The groups are shells around one centre, one inside the other: the same stretched ball of 8 dimensions in 6 sizes.
Known rows, each followed by its group:
[-14 -55  26   9 -38  31  -6   4 -75  -5   6   8 -14   7 -10  30]  (4)
[-16 -13  21   8  -8  13  18   4 -54 -23  18 -35 -17   7  13  44]  (3)
[ -7  -3  37  11 -16 -16  71   1   0  18 -29 -60 -13  16  -6  18]  (1)
[ -1  47  29   3 -24  11  46   6  -7  29   3   8  19  19  21  13]  (3)
[ 55  12 -19   1 -44 -21   5 -12 -20   4  23  -5   6 -57 -44  69]  (5)
[ -1 -26  11   0 -23  30 -21   7 -46 -28  31 -12 -25 -44  -4  45]  (2)
[  7  18  49   2  11  19  77   6   1  36 -27 -29   1  33  42  -5]  (4)
[-37 -49  57  19 -13  40  13   0 -40 -11  -1 -24 -41  19  32   5]  (5)
[ 16  24  17  15 -38 -11  16 -15 -10  -2  24 -10  -9 -16  -1  43]  (5)
[  9  12   2  16 -78 -19   6 -13  -6  23  13  18   8 -31 -49  42]  (3)
[ -1  -9   6   1 -39  10  22   8 -17  25  -5  -3   6 -26 -30  30]  (3)
[  6  20  10  16 -37 -31  58 -11   4  28 -10 -31   7   0 -25  38]  (3)
[-10  12  47   7 -18  21  39   4   5  17  -6 -17 -14   4  24   0]  (3)
[ 29 -30   5  22 -48  -4  -9 -27 -28   1  20   1 -20 -40 -26  53]  (0)
[ 25  45  15 -23   5   1  72  28 -12  23 -16 -36  23   3   4  25]  (3)
[ -7  -4  24   2  -6   5  34   9 -15 -13   3 -56 -22 -16   3  33]  (0)
[ -6 -10  21  15 -42  11  22  -4 -43  23   0  16   8  17  -8  27]  (5)
[ 37  26 -20  12 -46 -14  12 -20 -17  25  26  22  23 -35 -30  63]  (4)
[ 32   4  13   9 -35 -28  41 -11 -12  12  -6 -34  -5 -12 -27  44]  (5)
[  2  14   1  15 -66 -11 -16 -12  -6 -10  38   1 -13 -53 -34  53]  (1)
[ 26   7  -2  -5 -22  -9  46   7 -23  25 -10 -21  17 -15 -29  43]  (1)
[ -2  17  39 -13   9  10  69  28 -18   6 -20 -56  -3  19  19  12]  (5)
[ -1 -24  23  -1 -20  12  18  12 -57 -13   4 -27 -13   1  -6  37]  (0)
[ 33  -1  39   9 -29   4  38 -10  -4  27 -14  -7  -9  -1   4  12]  (4)
[ 38  19  -8  -4 -20  -3  38   0   0  32  -1 -10  17 -39 -23  42]  (2)
[ 15  -2  14   8 -18   1  53  -4  -8  39 -19 -16   9  -2 -10  26]  (0)
[  3  29  -4 -16 -16  -9  47  26 -13   6   0 -44  14 -27 -28  45]  (4)
[-23 -19  16   6 -30  22  12   9 -27   3   6 -14 -11 -20 -12  28]  (2)
[-22 -13  41 -17  21  27  53  38 -25 -16 -18 -79 -26   0  19  12]  (3)
[ 14  27   6  -5 -28  10  35  10 -18  32   1  10  24  -9  -9  29]  (1)
[-29 -59  42  19 -23  39   0  -3 -57  -9   4  -9 -33  11  16  18]  (0)
[ 11 -48  37  32 -44   2  21 -30 -25  24 -13  -1 -23  10  -8  20]  (2)
[-14 -26  28 -22  11  34  33  40 -60 -21  -8 -54 -15   0   7  25]  (3)
[ 12 -30  10  35 -50   7   2 -37  -5  33   9  22 -11 -28 -16  35]  (4)
[-13   6  20  16 -42   1  17  -7  -3   8  12 -11 -11 -19 -11  30]  (0)
[ 27  25  18   1 -35   5  14  -2  12  11  14  -6  -9 -44  -6  27]  (3)
[ -7 -21   9  19 -31  15  16 -12 -30  23   5   8   1  -6  -8  35]  (5)
[ 12 -19  16   8   0   4  35  -6  -9   0  -2 -52 -24 -27   0  38]  (1)
[ 10  16  16  -4 -36  -1   7   9 -10 -16  21 -27 -16 -42 -16  40]  (2)
[-11  43   4  -8 -25  19  17  19 -31   4  27  10  21  -9   5  36]  (3)
[ 39  50  -5   5 -33 -15  16 -13  -8   4  34   1  11 -33  -6  58]  (4)
[-14  -3  41   6  18  40  42   6 -27   8  -1 -23 -12  22  52  10]  (5)
[ 23 -25   3  24 -72   1 -34 -28 -33  -2  35  31 -16 -45 -34  53]  (2)
[  3  24  28   6 -18  22  27   0 -29  13  14  11   7  16  28  21]  (2)
[-26  -6  38  -4  -4  53  15  21 -41  -1   9  -2  -9   8  36   8]  (1)
[ 10  -8  47   9 -12  35  14  -5 -40   2  11   8 -16  18  42  12]  (4)
[ 15  -6  -2  16 -57  10 -28 -17 -40  -6  42  30  -5 -39 -20  56]  (0)
[ 43  -7   5   7 -16   5  23 -14 -33  16   8  -1   2 -15  -1  46]  (0)
[ 21 -54  18  34 -50  12 -20 -39 -37   4  19  18 -30 -26 -11  42]  (1)
[  6   8  23   8 -58   0   7  -1 -35   5  14  14   1  -1 -16  32]  (5)
[-15  10  15 -12  -3  16  14  26 -40 -38  26 -49 -17 -23   6  45]  (1)
[ 24 -17  19   2 -33  -1  10   0 -43 -11   9 -20 -16 -16 -16  43]  (2)
[  4 -55  29  11 -28  26  10  -4 -54   8  -7  -3 -18   1  -6  24]  (2)
[ -8 -20  26   3 -48  30 -21   8 -53 -14  25  17 -15 -17  -7  29]  (5)
[ 39  16 -10  -4 -51   1 -12  -2 -20   3  31  17   6 -60 -35  54]  (2)
[ 39 -12 -16  18 -70  -8 -40 -28 -12  -6  44  19 -17 -86 -49  68]  (3)
[ -6 -12  44  12 -26  -2  52   0   1  18 -24 -42 -19   7  -3   9]  (5)
[ 25  31  15  10 -19 -16  71  -9   6  48 -18 -14  21  12  -3  26]  (1)
[ 40  19   5  14 -29  -6  23 -22 -26  20  18  14  12  -6   1  49]  (1)
[ -1 -42  42  24 -52  -3  28 -14 -24  21 -21 -12 -21  13 -19  14]  (1)
[ -8  25  33  10 -29  -5  36   0   2   2   6 -30 -13  -2   6  23]  (5)
[-35 -54  48  12 -16  38  18   9 -66  -6  -8 -17 -25  32  19  11]  (2)
[ 13  24   6   0 -25  17  13   3 -39   8  24  17  15  -7   7  40]  (2)
[  4 -18   9  14 -33  15  10  -9 -59  14  12  19   8   9  -5  42]  (4)
[ 28 -10  22  -5 -31   8  29   7 -26  21 -12  -6   1 -13 -18  23]  (4)
[ 33   8   9  21 -71 -26  -1 -27 -23   5  24  14  -4 -22 -33  53]  (4)
[ 59  19   0  12 -44   2  -8 -27 -13  16  33  34   3 -44  -6  50]  (1)
[  1 -36  31   0   4  49  15   8 -33   5  -1 -14 -22 -16  23  15]  (4)
[-10   6   7   0 -38  20  -6  10 -27  -7  28   3  -4 -36 -12  39]  (0)
[  8   0   5   9 -45  28 -22  -6 -51   0  39  41   4 -21  -1  43]  (5)
[  2  12  -2   2 -44  15 -35   0 -34 -34  57   5 -16 -58 -11  59]  (4)
[  2  16  25  16 -40 -16  40 -10   2  16  -1 -23  -5  -2 -11  28]  (0)
[-11 -37  34  27 -26  33  -6 -19 -58  -5  22  16 -22  16  28  28]  (1)
[ 11 -19  41  16 -27  25  24 -13 -21  28  -7  12 -10  11  18   8]  (0)
[-13 -52   4  21 -45  25 -32 -13 -50 -15  31   7 -26 -40 -21  50]  (3)
[ 28  -1   9  14 -27  11  28 -17  -4  42  -2  14   8 -19  -5  28]  (0)
[-18 -39  43  26 -20   8  47 -12 -28  22 -23 -27 -18  33   8  13]  (2)
[-21   7  30  10 -21  31  14   3 -33   2  19   6  -5  10  26  20]  (0)

New rows. What belongs after each?
[ 28 -12  11  21 -75 -24  -1 -24  -9   9  11   1 -15 -38 -48  45]  (1)
[ 49  33  -3   7 -58  -5  -9 -18  10  15  33  26   2 -65 -25  47]  (3)
[  3  -3  38  17 -43  16  21 -11 -23  26  -1  21  -2  17  10  11]  (2)
[ 14 -30  -5  -1 -13  19   4   3 -46  -5  14 -17  -8 -38 -17  53]  (1)
[ 18 -21  19   9 -34  -2   6  -7 -38 -15  13 -22 -22 -19 -14  45]  (0)
[ 27 -48  33  17 -16  23  29 -18 -22  33 -20  -2 -17   0   8  14]  (1)
[ -2 -25  45   7  16  45  37   1 -15  13  -9 -25 -25   4  46   3]  (3)
[-21 -61  51  23 -37  29   8  -8 -54   2  -8  -3 -31  25   8  10]  (2)
[ 18 -33  24  -4  -6  14  28   9 -49  -7  -7 -38 -18  -5  -2  34]  (5)
[ 30  -1  -1   6 -57  11 -15  -9 -36  14  26  39   9 -37 -27  46]  (5)
[ 23 -20  21  21 -46 -14  19 -23  -3  14  -2 -17 -20 -25 -24  35]  (0)
[-24  -6  13   5 -52  21 -28   9 -44 -28  40   5 -17 -33 -14  43]  (5)
[-34 -15  45  16  -3  32  43   2 -41  13  -7 -14  -8  45  39   8]  (5)
[  1 -57  40  32 -20  28  29 -26 -31  37 -19   8 -17  23  17   9]  (1)
[  6  -7  19  23 -48 -14  40 -17 -15  35 -12  -1   5  10 -22  29]  (5)
[  1  15  23  14 -33  11  27  -9   9  27   5   2  -3 -17   4  19]  (5)
[ 36  -4  36   9 -10  -2  48 -11 -15  15 -12 -30 -13   8  13  24]  (1)
[ 32  10  21   0  10  14  59  -1   3  34 -15 -25   3  -8  20  19]  (2)
[ -5 -36  43  18 -16  35  27  -8 -45  24 -11   9  -9  32  26   8]  (0)
[-14 -17  36  21 -11  28  16 -12 -12   2  10 -17 -28  -7  29  18]  (1)
[-10 -33  34   7 -23   7   6   5 -43 -36  12 -50 -41 -14  -3  37]  (4)
[-23 -14  35  25 -33   9  35 -12 -17  22  -6  -9 -10  20   7  16]  (0)
[ 17 -22   9   6 -53 -15  10  -3 -24  -2   2 -25 -16 -36 -48  46]  (5)
[ 51  -9  10  23 -44  17 -15 -37 -15  23  28  44  -7 -38   2  39]  (4)
[-32 -49  72  29 -16  33  28 -11 -30   4 -14 -22 -43  39  41  -8]  (3)
[  5 -23   6   9 -37  -1  14  -3 -42   2   6 -13  -5 -15 -27  47]  (0)
[-13 -20  19  -4 -34  18  12  18 -43  -2   2 -14  -7 -12 -19  29]  (2)
[ 22 -11  -4   6 -22   7  -1  -8 -29  -9  26 -14 -12 -47 -14  57]  (0)
[-11  12  39 -14  -9  29  24  29 -36 -16   8 -26 -12   2  22  16]  (1)
[ -4   8   6  -2 -15  32   4   9 -30  -1  26   3   0 -27   9  37]  (0)
[ 36  46   2  -7  -2   4  45   2   7  23   9 -15  15 -29   9  37]  (2)
[ 28   5  21  14   5   8  42 -18   5  19   2 -27 -13 -15  25  30]  (4)
[-21 -21  29  23 -42  -8  42  -9 -11  23 -17 -27 -12  10 -19  21]  (1)
[-4 26 38  5  1 33 48  4 -9 31 -2  3  7 22 45  3]  (4)
[-28 -60  37  -2   2  43  10  20 -60 -26  -1 -45 -37  -4  13  22]  (4)
[ -4 -12  23  36 -62   0   2 -31  -8  21  15  20 -13 -11 -10  29]  (5)
[ 53  21 -23   3 -48 -31  16 -14   5  17  16 -12   9 -67 -55  67]  (1)
[  4  14  21 -23  -2  29  28  34 -29  -6   5 -29  -2 -19   8  24]  (1)
[-20 -58  48  18 -31  34 -14  -5 -59 -26  13 -11 -44   5  15  21]  (1)
[ 50  17  16  -1   1   2  42  -7   2  15   1 -28  -6 -26  12  34]  (1)
[  6 -18  34   9 -45  -1   2  -2 -46 -23  15 -20 -27  -4 -10  37]  (4)
[ 24 -16  14  25 -49   3   1 -28 -42  16  17  28  -2  -1  -7  42]  (2)
[  5 -38  38  10  -9   6  41  -2 -22   3 -20 -51 -29   1   1  21]  (2)
[ 20 -52  10  33 -45   3   8 -36 -24  31  -2  11 -14 -18 -23  38]  (4)
[-17  -1  17  -1 -26  24  17  16 -43   4  10  -1   5   0  -1  28]  (0)
[ -9 -34  33  -4   1  26  29  17 -32 -10  -9 -50 -28 -12   7  21]  (2)
[ 10   5  12   0 -44   1  11   5  -9   5   9 -11  -7 -38 -27  34]  (0)
[  5  17  -4 -22   3  29   5  29 -32 -24  31 -30  -4 -52   1  50]  (4)
[-18  10  10  12 -20   2  22  -2 -25  -9  21 -28  -8  -9   2  45]  (4)
[  0 -13  26  16  -2  31  38 -10 -28  31  -4   5   1  18  30  17]  (2)
[  4 -24  14  29 -45  -3   1 -27 -28   0  19  -3 -19 -16 -13  46]  (2)
[-26 -43  19  -2  10  34  26  20 -48 -11  -4 -48 -21  -9   6  30]  (3)
[-35 -17  20   5 -35  16   5  13 -32 -15  14 -26 -20 -20 -14  32]  (2)
[ 40  14  -1  15 -36 -15  28 -23 -13  28   9   6  12 -17 -16  49]  (0)
[ 62  43 -17  -6 -27  -2  16  -8 -14  23  26  21  26 -44 -13  57]  (1)
[-18 -49  35  12 -30  32 -13   1 -63 -24  16  -8 -33  -2   6  29]  (0)
[-39 -26  38  11  12  36  34   8 -36  -9   1 -42 -26  17  37  17]  (4)
[ 21 -31  30  25 -40   2  29 -24 -38  32 -13  12  -3  22  -6  24]  (5)
[-32 -21  43  19 -34  38 -15  -4 -51 -20  30  10 -28   9  29  21]  (1)
[ 25  -5  -3   8 -25  24  -2 -11 -34  14  25  24   5 -31  -1  46]  (0)
[-51 -33  63  13 -25  29  27  14 -54 -11  -9 -25 -27  47  23   1]  (1)
[ -6  20  31  15 -13  29  39  -7  -7  36   3  15   8  17  36   8]  (4)
[ -8   3  28   3  -4  -1  51   9 -22  -3  -6 -53 -12   9   8  30]  (0)
